Every row belongs to one group in each of 4 separate groupings. Each group adds its own fixed numbers to the row, and there is some noise. The rows also spread widely along 12 directions, which tell nothing about the answers.
Some rows, each with its group in each grouping after it:
[  5   5  14  -4  -4  -6  -2  -4 -14   6  -2   5  14   1  10  -3   1  -2
   3  -1  -7   1  -4  -2   3   2  -1   4   8   2   4 -10  -5  -9  -1  18
   8  -8  -4   9  -1] : Z_59 Z_493 (4) D
[ -3  -4   1 -15 -13   4  11  -3 -13 -13   1  -6   3   8  10  -3   3   1
  -9 -10  -6   3   8  -3   9 -11  -5  -2   1  -3   2   2   0 -12  15   4
  13   2  16  -9   8] : Z_515 Z_203 (1) C
[ -6 -18  -6   2 -10 -10   4  -6 -21   3   0   8  36  -3  24  -4   5 -11
  12   4 -27  -1 -21  -9 -22 -13   4  -6  14  -6  15  13   1   5  23  36
   8  -2  -6  11   4] : Z_935 Z_51 (0) B
[  7  -5   4  16  -1   2  -6   6   9  -1 -15  -5   6  13   2 -13  10  12
   6  -6   7   5  -2 -14 -15 -12  -2  -7   0  -7  14 -14  14  -6  -9  18
  12   1 -12  22   2] : Z_99 Z_438 (1) E
[ -3   3  -4 -26 -13  26  12   0  11   2  -5 -11 -26 -13   6  -1  -1 -39
 -24  -6 -15  -7   8   9  25  -1  -7  -4   0  13 -19   6 -15  -2   2 -29
  19 -11  28 -48  -1] : Z_99 Z_203 (2) H
[ 13  -2   1  -2 -10  18 -16  -8   2  16  -6   1 -15  -7   4  10   5 -22
 -23   5   4 -13  -8   7   2  -5  -6   6  -1   3   0   1  -4  -2 -21  -4
  18 -22  -9   7 -11] : Z_935 Z_51 (3) T
[ -8  -6  11 -28 -36  26  -1  15 -23  17  -3 -23  -7  31 -20   1   8   3
  18 -32 -27 -21 -11  -7 -14  -6  12   6   0  -1   8 -17   4  13  12 -12
  17 -27 -41  38  22] : Z_410 Z_493 (4) T
[ 19 -43   4  -9 -36  51  -8   0   0   8   3 -10  20  16  -8  16 -13 -20
 -23   1 -18 -37 -12 -20 -22 -30  23 -39 -18   2   0  13  -1   2  27  -6
   6   8  25  14  24] : Z_410 Z_438 (2) E
[-21  26 -23  -6  19 -27   3   8 -22 -18 -19   6  -6 -11   3 -15  28  -9
  48 -19 -23  40   2  24   4  15 -17  27  35   9  15  -1  -2  21  15   0
  11 -33 -22 -29 -16] : Z_59 Z_493 (0) B
[ -1  11 -14  -7   6 -11   7  22  11 -12 -25 -11  -7   8 -10 -26  37  -9
  26 -34 -16  41  16  10  -7 -19 -12 -12   6 -14  -7 -16  15  20   4   4
  21   0 -13 -23  -5] : Z_515 Z_203 (3) H
[  8   6  -3  -5  10   1 -14 -15  13  -3 -21  10  -1  -7  -5 -11   9  -9
 -10   3  11  -5   9  -9   8 -21  -3 -11   0 -10  -8   4  16  -8 -23   8
  11   6   7  18 -12] : Z_59 Z_51 (4) C
[ 14  -1   2 -11  -2  -7  -9 -13 -13  -2  -9  18  -3 -11   6  11   6  16
 -45  14  10  -8   3   4  15  -5 -18   8   5 -10   3  18  -7  -1  -6  12
   7 -14  10   0 -20] : Z_410 Z_51 (4) D
[-11   4  -2  10   8 -15  24 -12   9   1 -10  11  11  -5  18  -1  -1 -16
 -17  36   0  -5  -9   2  -2  20  -4  -3  20  13   2  11 -13  -1   3  -1
  15   7  13 -24  -7] : Z_935 Z_51 (4) C
[ 14  -7  14  13 -24  -4  13  20  38  43 -14 -13 -35  26   3   3  23  20
 -59  13  22 -24  -6   4  -7  24 -22 -10 -18 -16   2 -32 -11  14 -22   2
  37 -16 -23   0 -17] : Z_410 Z_203 (4) E
[-27   1 -19   9   7 -21  33  -6   7 -11 -17   2  -5  -7  27  -8  -2  14
 -11  28  14 -13  12   1   6   8 -12  11  20  16  18  16   6 -17  20  -7
  24  13  33 -27   1] : Z_515 Z_51 (4) C
[  4   6 -11 -16  -3  -1  -8  -2  11 -10 -31  -5 -11 -23  10 -24  18  -2
  -7  -9 -10  12  13   3   9  -3 -31   9  22  -9  -1  -8  11 -11 -25  13
  27  -2   0 -13 -20] : Z_410 Z_51 (4) T
[ 10  -1   0  -4 -38   8   1  23  -6  20  17 -44 -21  16  29  -5  18  -4
  13 -29   5  16  -8  -1  10 -10  -8  18 -17   6   9 -38   5 -26   5   3
  29 -18  -9 -13  19] : Z_99 Z_51 (0) B
[ 31 -12  16   5  -4  10 -14   5   7  -7 -14   0  37  14  -1  -4   1 -22
  -1   1   0  19   3 -12  -8 -20  10 -36  -9 -12  -5 -15  -3  -7  -6  15
   3  26   3  -2   1] : Z_410 Z_203 (4) T
[ -2  14  38 -14 -10 -24  21   1   6  22   4   2  17  22   7  -3  11 -23
 -21  10 -16   2  -8   3  15   6   3 -25  -3 -19 -31  -5 -27  11   4   8
   9  -5 -15 -11  -8] : Z_410 Z_203 (4) E
[ -7  38  -1  10  27 -30   0  -1 -34 -35   3   3  15   3  13  -6   5 -10
  54  -1  12  47  10   8  20   1   7  35  23  27  16  -3  -5 -26   8  -7
  -5  -9   2 -22  10] : Z_935 Z_493 (4) C
[-15  31  22 -22 -16   8  23  -1  -4  -3   7  -5 -26  21  -1   9  -8   2
 -23  -2  12 -19   7   2  35   7   2   2 -10   3 -23   7 -17  -3  16 -40
  -1  -1  10 -20   8] : Z_515 Z_438 (2) B
[-13  25   4  16  26 -35  23   1  -2   2   2 -13  26   3  25 -19   2 -24
  57   3  14  25   4  -7  12 -17  19  11   7  22   1 -16   8 -23  10   1
  12   7   3 -19  21] : Z_410 Z_203 (0) D
[ -3   8  33 -10  -4  -4  22   2 -12 -14  -4  17  37  41 -15  14 -20   1
  -4  11   0   2   8 -11   7 -10  29 -39  -6 -13  -9  11 -18  15  34 -15
 -20  33  -1   5  13] : Z_515 Z_203 (4) T
[ -6  23   8   1  11 -11   5 -11 -12  -2  -2  15   5   6  -7   4   1  -4
   8   5   9   2   5  -2  11  -3  10   6   2   3   1   3  -3   1  -1  -3
  -2  -7  -9  13   0] : Z_59 Z_203 (0) C
[-17  17  -6 -15  -3   7  26  -6  15   5 -11  -5 -30   5  -4   1   0  -5
 -19  11  13 -28   8   1  18   7  -2   7   0  12  -8  12   1   5   1 -34
  16  -3  10 -18   1] : Z_410 Z_51 (0) C
[ -3  30   8 -12  23  -3  -6 -28  -3 -13 -20  30   9 -10 -15 -12  -3 -20
   6   8  -1   2  11  -8  16 -14   7  -6  11  -4 -18  21   3   1 -21   0
 -10  11   6  15 -13] : Z_59 Z_493 (0) C
[  7  -8  -4  -4  11  25 -10 -21  20  -6 -39  32  23 -37  -2 -17  -3 -50
  -9  16 -46  -4 -14  -3 -27   8  -2 -31  32   0 -11  15  -4  15 -32  19
   4  16  11  -9 -25] : Z_935 Z_493 (2) H
[ 19  15  24   0 -20  29 -18  -2 -17 -26   5  -5   9   2  14  22 -27  10
   8   9  14  18   6 -11  22  14  10  19   6  29  13 -23 -22 -50  -5 -21
 -13  13  16 -12  16] : Z_515 Z_51 (4) E
[ 22 -16 -24  13   2  11  -5   9   7  -7   0 -11 -17   6   8  10  11 -30
 -13   3  31  15  13  14  10 -21  -2  -8 -22  14   3   7  -4  -4  12 -29
  19  -9  43 -51   0] : Z_515 Z_203 (2) C
[  0  20  -1  -3   3  -5  -6  -8 -11 -13 -13  12  -3 -13   7   3   1  18
  -6   5   2   9   6   1   9  14 -12  25  24   8  15 -10  -6 -19 -13   6
   8  -4  -3   2 -10] : Z_59 Z_51 (4) H
[ -6   5  23  15   0 -27  29   2   2  15   1   6  21   9  29   3   0  -3
 -34  30  -6   4 -10  10   4  26 -11 -10  17  -6   5  -4 -26   4  11  19
  10   2  -5 -19 -12] : Z_99 Z_203 (3) T
[  8 -15 -26 -29  -4  19 -23 -14 -21 -41 -24  -1  17 -35   9 -26  10 -22
  22 -30 -33  28  22  -5   6 -51 -15 -12  21  -7   0  20  24 -17   4  22
   8   9  36 -11  -1] : Z_515 Z_51 (2) T
[-10   3  -5   3  11  12 -18 -23   7  24 -12   3 -18 -22  15 -16  -3 -53
  16  12   6 -23  -8  -4  14 -14   6  15   4  18 -11  10  15 -18 -35 -10
  29 -26   3  18  -7] : Z_515 Z_493 (4) T
[ 13   0  20 -24 -10   0   1 -20  -2   9   7  14   9 -26  22   4   4 -52
 -40  20 -29   7 -12  13  27   1 -11 -17   4  -3 -35  23 -32  -1  -7   9
   5  -7  26 -39 -25] : Z_410 Z_51 (0) E
[ -6  40  13  -3   7 -14  13   0  -9 -23   1  -8  -5  11   6  -9   1   9
  26 -12  21  30  22  -6  34  -5   2  19   5  10   2 -21   1 -27  -5 -10
  -2   7  -1 -11  13] : Z_99 Z_203 (0) C
[ -5  17  25 -15  13  -2 -11 -38 -25 -22 -13  41  41 -23   1  -7  -8 -21
  10  10 -39   9  -9  -7   8  -8   7 -16  29 -11 -20  25  -8   4 -11  29
 -21   5  -5  25  -9] : Z_515 Z_438 (0) E
[  7   3  30 -32 -28  34 -14 -12 -19   4   1   5  14  13 -19  12  -9  -6
  -6 -21 -26 -13  -6 -14   1  -3  12 -11  -2 -12  -7 -13 -13   1  -8   6
  -3  -9 -31  42   8] : Z_59 Z_203 (1) T

New rows. What belongs after each?
[ 11 -23 -27  28  19 -18 -24 -13  -2   5 -27  18  13 -34  28 -17  23 -14
  -5  16  -4  12  -5   8 -18  -5 -27   5  25  -6  23   5  14  -3 -26  44
  35 -25  -6   9 -31] : Z_515 Z_203 (4) T
[-20  18 -14   8  33 -14   7  -8  -9 -32 -27  24  17  12 -17   2  -2   8
  39  14  18   7  17  -8  -5 -14  18   0  18  10  15  22  17  11  16 -22
  -8  14   1  12   6] : Z_515 Z_51 (4) C
[-14  28   8  -4   6 -27  31  10   3 -11 -10   0  -1  30  -7   1   9  28
  -6   6  19  14  15   5  12  10  -4  -3   7  -4   5  -6  -7   5  19 -17
   6  11  -1 -18   0] : Z_59 Z_51 (4) C
[  8  19  23 -19  -3   1  -8  -6 -30 -16   7   2  17  14   1   4 -11 -16
  17  -5   4  15   8  -4  27 -16  15   7   0   9  -5   3 -12 -22   6 -13
 -11  -1   4   3  13] : Z_410 Z_493 (4) T
[-15  45  17 -15  11 -34  11 -21 -44 -25   9  12  26  -2   7  -1   1  10
  32  -5 -13  34   6   0  25  -1   4  21  28   1   0   2  -7 -16   9  15
 -13  -5 -15  12   1] : Z_59 Z_51 (0) C
[ -2  -7  12  12 -15   9   4  -3   2  14  -7  -4   9   1  24   0  -8  -8
  -9  16 -10 -10 -14  -5  -7  22  -5   1  12   8   9 -19 -13 -13  -9  10
  19  -5 -11  -1   1] : Z_515 Z_203 (4) T
[ -9  25   8 -16  -3   5  12  10 -26 -31   2  -7  -7  12   0  21 -10  -5
  20  -2   7  26  17  19  33  18   4  22  11  25   7  -2 -28 -10  30 -49
  -5 -10   8 -47  12] : Z_515 Z_203 (4) T
[ -8  16  17   1   0  -7  19   8   3   4 -16   5  -5  27  -4   0  -4  10
  -7  13  11  -4   4   2   4  13   1  -9   4  -3   2  -6  -7   4   3 -17
   4  10  -9   0  -2] : Z_515 Z_493 (4) T
[  0 -11 -14  19   9  17  -9   3 -12 -19 -12  10  22  19  -7  22  -8   0
  25  14  19   1   0 -10 -22 -15  27 -10   0  15  25   8   4   6  27 -23
  -7  13  12   1  13] : Z_515 Z_51 (2) B
[  1   5  19  -2 -29   9  29  41  35  29  -5 -44 -26  65 -12   5   8  13
 -14  -7  30 -14   3  -4  -4   5   8 -19 -30  -2  -4 -42  -4   7  12 -46
  26  12 -19 -13  16] : Z_410 Z_51 (4) T
[ 20  15  13  13   9  -2  -5  11 -14 -22   1   3  10  24   2  20  -8   9
   1  15  37  25  10   5  16   2   6   8  -4  16  14 -10 -18 -18  13 -28
  -9   6   7 -21   8] : Z_410 Z_438 (4) T
[-11   4 -12   8  12 -18   1  -2  -7  18  -4  -5  -2   0   8  -4  14 -19
  19   3   9  -3  -3   6  -3 -19   6   9   5   6   7   6  12   1   9  -1
  24 -23  -7   9   2] : Z_59 Z_51 (3) T
[-23  19  19 -12  -8  -1  30  -5  18  16 -26   4  -4   5   0 -14   1   0
  -5   9 -21 -18  -6  -9  -6  18  -6 -17  20 -13 -14 -10   0  13 -17   3
  12  13 -29  15 -12] : Z_515 Z_51 (0) T
[ 34  -2   7  16  -9 -10  -1  28  14   5  -8  -6 -14  41 -10  17  30  11
 -33  -1  36  33  10  16  -2  -7 -11 -30 -28 -22  -2 -12 -12  20   4 -16
   5   0   2 -33 -20] : Z_515 Z_51 (2) E
[ -5  -5   2 -11 -18   1  14   5 -38 -14  11  -7  17  -9  35   6  -3 -24
  16   4 -36  29  -9  15   6  21  -6  14  27  22  12   2 -30 -16  32   1
   3 -11  14 -50   6] : Z_515 Z_493 (0) T
[ 31  -2  13  -1 -20  24 -23  10 -15   5   5 -12  -4  17   2  16   1  -6
 -10  -4  14  11  -3   3   4  -2  -2  10  -8  10  13 -22 -10 -20 -11  -7
   4 -14  -5  -1   7] : Z_410 Z_493 (3) T
[  0  22   3  -5   4  -3   2  -7   2 -10 -16   2   0 -24  20 -15   1 -16
   6   2  -9  21   7   4  17  13 -16  13  26  12  -1  -6  -8 -21 -15   6
  11   2   8 -26 -13] : Z_59 Z_493 (0) T
[-20  33   3 -34  27  -2   3 -32 -22 -42 -29  36  19 -32 -13 -12  -3 -26
  32  -7 -36  15  17   3  25 -11   6  -3  34  -1 -24  32  -3  17   0  -2
 -20   4   4  -9 -12] : Z_515 Z_203 (0) D
[ -2 -10  -7  -2 -22  18 -15   3 -22  10  -4  -4 -18   7   2  12   2  13
  -4   1   4 -29 -10  -2  -5  10  -2  30   5  15  30  -3  -1  -5   4  -6
  21 -36 -15  20   6] : Z_410 Z_493 (4) B
[ -4   1   2  30   7 -28  20  15   3   0  -9  -7  25  27  11 -10   9  21
  20   9  20  15   8 -13 -14 -10  10  -9   0  -1  23 -17   8  -8  20  15
  12  16  -6   0  14] : Z_410 Z_203 (0) E
[ 24 -19   0  27  -1  17 -21   9  -9 -17 -10   8  39  14  -1  11  -8  -9
  27   6   0  23  -4 -16 -31 -13  20 -17   2  10  22 -19   0  -9   5  10
  -4  16  -2   7  14] : Z_515 Z_203 (4) H
[ 10  -6   6 -16 -37  41  -1   9  20  12 -10 -30 -22   5   1  -8   5  -3
 -21 -21 -13 -22  -1 -14  -3   4 -12  -1  -4   5   0 -34   6 -17 -24   0
  29  -2  -6   5  14] : Z_410 Z_203 (3) C
[ -9  -3   6  28  25  -7   9 -23  17  22   0  24  24 -11  29   3 -14 -54
 -15  56   3 -21 -25   2   3  12  15 -22   9  19 -10  27 -16   3   2  -4
   5   3  24 -23 -13] : Z_99 Z_438 (2) B
[  3  14   8   1   0   1   0  -3  -3   5  -5  -1  -7   4   7  -3   0  -7
  -4   0  14   4   4   0  14  -2  -1   6   1   4   3  -4  -5 -14  -6  -3
  11   0   3  -5  -3] : Z_59 Z_493 (0) T
[ -4  21   6  -8 -13  11   0   0 -39 -16  12  -3 -15   7   7  33  -8  15
  -1   3   8  11   6  16  23  22  -4  31  15  21  20  -2 -27 -14  18 -36
  -3 -28  -2 -17   5] : Z_515 Z_51 (2) T
[-11   6 -21  -4  17  12  -8  -3  23 -17 -45  11  -5 -16 -13 -20   9 -16
  19   0 -12 -11   4  -1  -9   0  -9  -2  25   7   2   5  16  18 -11 -14
  17  -1  -8  -6 -12] : Z_410 Z_438 (4) B
[ 20  -2 -14 -13  -1  46 -44  -5 -35 -28   4  -6   0 -17   1  14 -12 -60
  52 -14   0  25   7  10  24 -27  19  26  -1  43   5   9  -8 -29   3 -44
  -4 -23  29 -24  17] : Z_515 Z_493 (4) T
[  4  -9 -12  -2  10   1   0  -1   6 -14 -30  17   9 -10  -4 -13  15 -12
  -6  -4 -22  16   4   4 -16  -2 -13 -18  16 -10   1   6   3  16  -4  15
  12   7   3 -15 -17] : Z_515 Z_203 (1) H
[ -9  18   9  15   8   0  21  10  35   0 -37  -1   1   5   2 -21  -3   9
   2  13   3   0   4  -9 -15  30  -7 -12  22   3  10 -27  -1  -3 -17   0
  13  31 -10 -12  -9] : Z_59 Z_493 (0) T
[ 16 -21  -4  11   2   7  -5  14  17   0 -31  10  13  14  -9  -5  11 -22
  -3  10  -5  14  -5   5 -28   1  -2 -36   4  -9   4  -3  -3  26  -1  -1
  10  11  -2 -18 -18] : Z_515 Z_493 (4) T
[-16  24  -4 -22 -13 -22  31  15   1 -14 -24 -16 -23  -4  17 -33  23  38
 -11 -30 -15  11  20   7  11   6 -38  18  23 -12  11 -10  11  -8   3  24
  24   5   2 -22  -4] : Z_935 Z_493 (3) D
[ 15  18  18   4   8   0  -6 -14  -1 -14  -2   5  21   1   8  -4  -9 -15
   7   7  13  14  11 -17  18 -14  11  -4   0   8 -12 -11  -1 -27 -20   5
  -6  20   9   3   5] : Z_410 Z_203 (0) C
[ -6  10 -22  19  35   1   8  -1  12 -30 -21   9  15  -3   1  -1  -7 -30
  32  22  19  19  11   3  -2 -10  15  -3  14  32  12  17   7  -6  15 -29
  -1  25  32 -37   7] : Z_935 Z_51 (3) C
[-11 -10 -21   0  -6   7  18   9  34  10 -32  -3 -18  -2  -9  -5  14  -6
 -13   6  -9 -14   0   6 -17   7  -9 -18   7  -2   5   7   4  30   8 -12
  27  -4   4 -22 -17] : Z_59 Z_51 (0) E
[  0  28  22 -24 -19  11   3 -20 -15   6  24  -9 -24   3  16  17 -15 -21
 -20   7  21 -11   7  -2  52  -5   6  23 -12  18 -23   3 -17 -40 -11 -33
   4 -11  24 -10  10] : Z_515 Z_51 (4) C
[-28   7   5 -11  -4 -18  25  -5 -20   7  -7  10   6  12  -6  -1   5  18
  -3   5 -18 -32  -6  -7  -8   0   5   3  19  -5   4  14   4  19  24   2
  17 -14 -21  29   9] : Z_410 Z_438 (4) H
[-22 -17 -48  18   6   5  22  26   3 -25 -25 -16 -13  -4   6  -2   9  17
  26  -6   2   5  19   7 -23   8  -9  15  23  29  46  -3  15   3  38 -25
  28   1  21 -44  15] : Z_515 Z_203 (2) H
[ 22   1   8  18  12  -3  -9  -4   8   3   3   5  11  14  17   4  -8 -29
 -18  27  44   3   5  -7  20 -27  13  -9 -24  12  -7  10  -3 -28   3  -7
   0  22  41 -24   3] : Z_410 Z_493 (3) B
[ -7   4   9 -12  -2 -12   3  -8 -22   6   2  -1  14   4   8  -3   7 -15
   0  -2 -16  -2  -3   3   9 -15   2   2   7  -5  -2   7  -1   1  12   9
  13 -19  -9   9   3] : Z_410 Z_203 (3) T
[  8   7  21  17 -29 -20  15  26 -29 -11  17 -16  25  31  35  18  -2  53
  -2   5   5  30  -9  -1  -5  38  -9  22  15  10  42 -48 -31 -31  32  20
   4   3 -16 -17  13] : Z_59 Z_51 (4) B
[ 39  -9  19  -3 -20  37 -25  -2 -25 -21   8  11  24  -1   4  34  -9 -13
 -24  10 -17  30 -11   3  -4   9   2 -17   5   7   3 -11 -35 -14  -3  -2
 -17   7  13 -24  -4] : Z_515 Z_51 (2) H
[-10   8  11   6   7 -10  21  16  28 -10 -35  13  18  26 -19 -11   5  10
   3  10  -2   9  10  -6 -15   5   1 -36   9 -16   4  -8  -2  30   9   0
   1  24 -14  -2  -6] : Z_99 Z_203 (4) E
[  6   0 -11   8   5   3   1   7  -8 -33 -20  -1  32   2   8 -11   7  -1
  44  -6 -16  41   5  -7 -21  -6   2 -11  23   6  17 -18  10  -8   6  11
  -2  25   0 -12   8] : Z_515 Z_51 (0) C
[ -3  29   7 -21   7  11  -7   5  -9 -48 -32  19   5  15 -39  -2  -7  21
  29 -15   7  21  28  -5  15 -11   8  -5  14  -1   9   9   4   9  11 -26
 -27  18   2   2   4] : Z_99 Z_493 (4) E
[-18 -13 -10  -5 -11 -10  17  -2   3  17  -2 -12 -13 -10  27 -11  14  -6
 -14   4 -14 -13  -6   5   0   2 -17   7  10  -1   4   6   1  -4   6  10
  35 -20   6 -11  -8] : Z_515 Z_51 (1) E
[ -2  32  34 -41 -24  -7   3 -21 -38 -21   8   6  14  -6  12  -8   3   2
  -4 -16 -35  21   2  -4  35   1 -11   9  21 -16 -23  -3 -16 -24 -10  21
  -7  -3  -9   9  -2] : Z_515 Z_51 (4) C
[  3 -13  -3   5   7   3  -4 -18 -22 -29 -15  25  38 -19  17   1 -10  -5
  -2  18 -17   8   3  -4  -7  -6  -2 -11  28   4  19  17  -6  -9  10  22
  -6  11  19  -2  -4] : Z_515 Z_203 (2) T
[ -9  45  16 -31   5   0 -18 -33 -54 -34   9  20   4 -38   6   5  -6 -10
  29 -14 -25  22   8   7  49   3  -3  44  33  18 -10  15 -20 -26  -5   2
 -15 -34  -5   5   0] : Z_59 Z_438 (0) E
[ 15 -28 -14  16  -3  -9  -8  13 -40 -23  -3   7  36   1  18  12  16   1
  15   2 -23  43  -6  12 -28   5 -10  -5  23  -2  37  -1 -13  11  31  28
   2 -13  -7 -22  -5] : Z_515 Z_203 (0) T
[  4  22  11 -38 -16  19  -3   9   3 -12 -18 -14  -3  20 -33 -14  21 -12
  24 -44 -29  20   7  -4   1 -23   2 -19   4 -16 -26 -21  13  16 -10 -12
   1   1 -28  12   6] : Z_410 Z_51 (3) C
[  4  28  22   4  13 -15   3  12  -5 -17 -22  13  16  38 -27   9   3  19
  12   0  19  27  14   2   0  10   9 -14   6 -12   9 -21 -12  18   6 -11
 -10  11 -32   8  -3] : Z_59 Z_203 (4) T
[-30  33  34 -10 -12 -13  49   0   8   1  -2  -4  -1  24  13  -6 -12  14
 -11  13  -3 -14   5  -9  20  34   2  -2  11   4 -11 -17 -17 -12   7 -15
   6  21  -8  -9  10] : Z_515 Z_203 (4) C
[-21  11 -18   9  11 -39  15   5   4  15 -23  -7 -19 -16  23 -30  37  18
  -7  -6 -11   5   0  21  -4  17 -40  22  32 -10  13  -9  13   7  -6  31
  46 -32 -23  -7 -24] : Z_59 Z_438 (3) T
[  0  -6   0   4   1  -7  10   4   0   6  -7  -2  13  12   7  -9   0 -12
   6   6   7  -6   3 -10  -4 -21  11  -7  -4   7   3   5   8 -11  11   0
  13  14  16  -5  15] : Z_410 Z_493 (4) H
[ -4 -23   1  -6 -22  16  -2 -24 -17  -4  -1   2  28 -32  33  -9 -16  -1
 -12   8 -32 -25  -3 -24  -3 -12  -2   5  20   8  16  12   5 -34   2  41
  15   5  21  19  15] : Z_410 Z_203 (0) E
[ 12  -2   6  10  -3  17 -11   9  -4 -15  -8  -9  17  15   2   2 -10  -1
  23  -8  16  13  10 -14   0 -22  15  -6  -4   7  13 -15  10 -25   5  -3
   1  18   6   7  21] : Z_515 Z_203 (3) T
[-10   5 -13  -1  19 -16  10  -1  12  -7 -30   6   0   3  -4 -26  19 -14
  18 -11   7   9  22   0   4 -34  -4 -15   3 -16  -8  14  24  15   1   4
  16   9   3  -3  -9] : Z_515 Z_203 (0) T
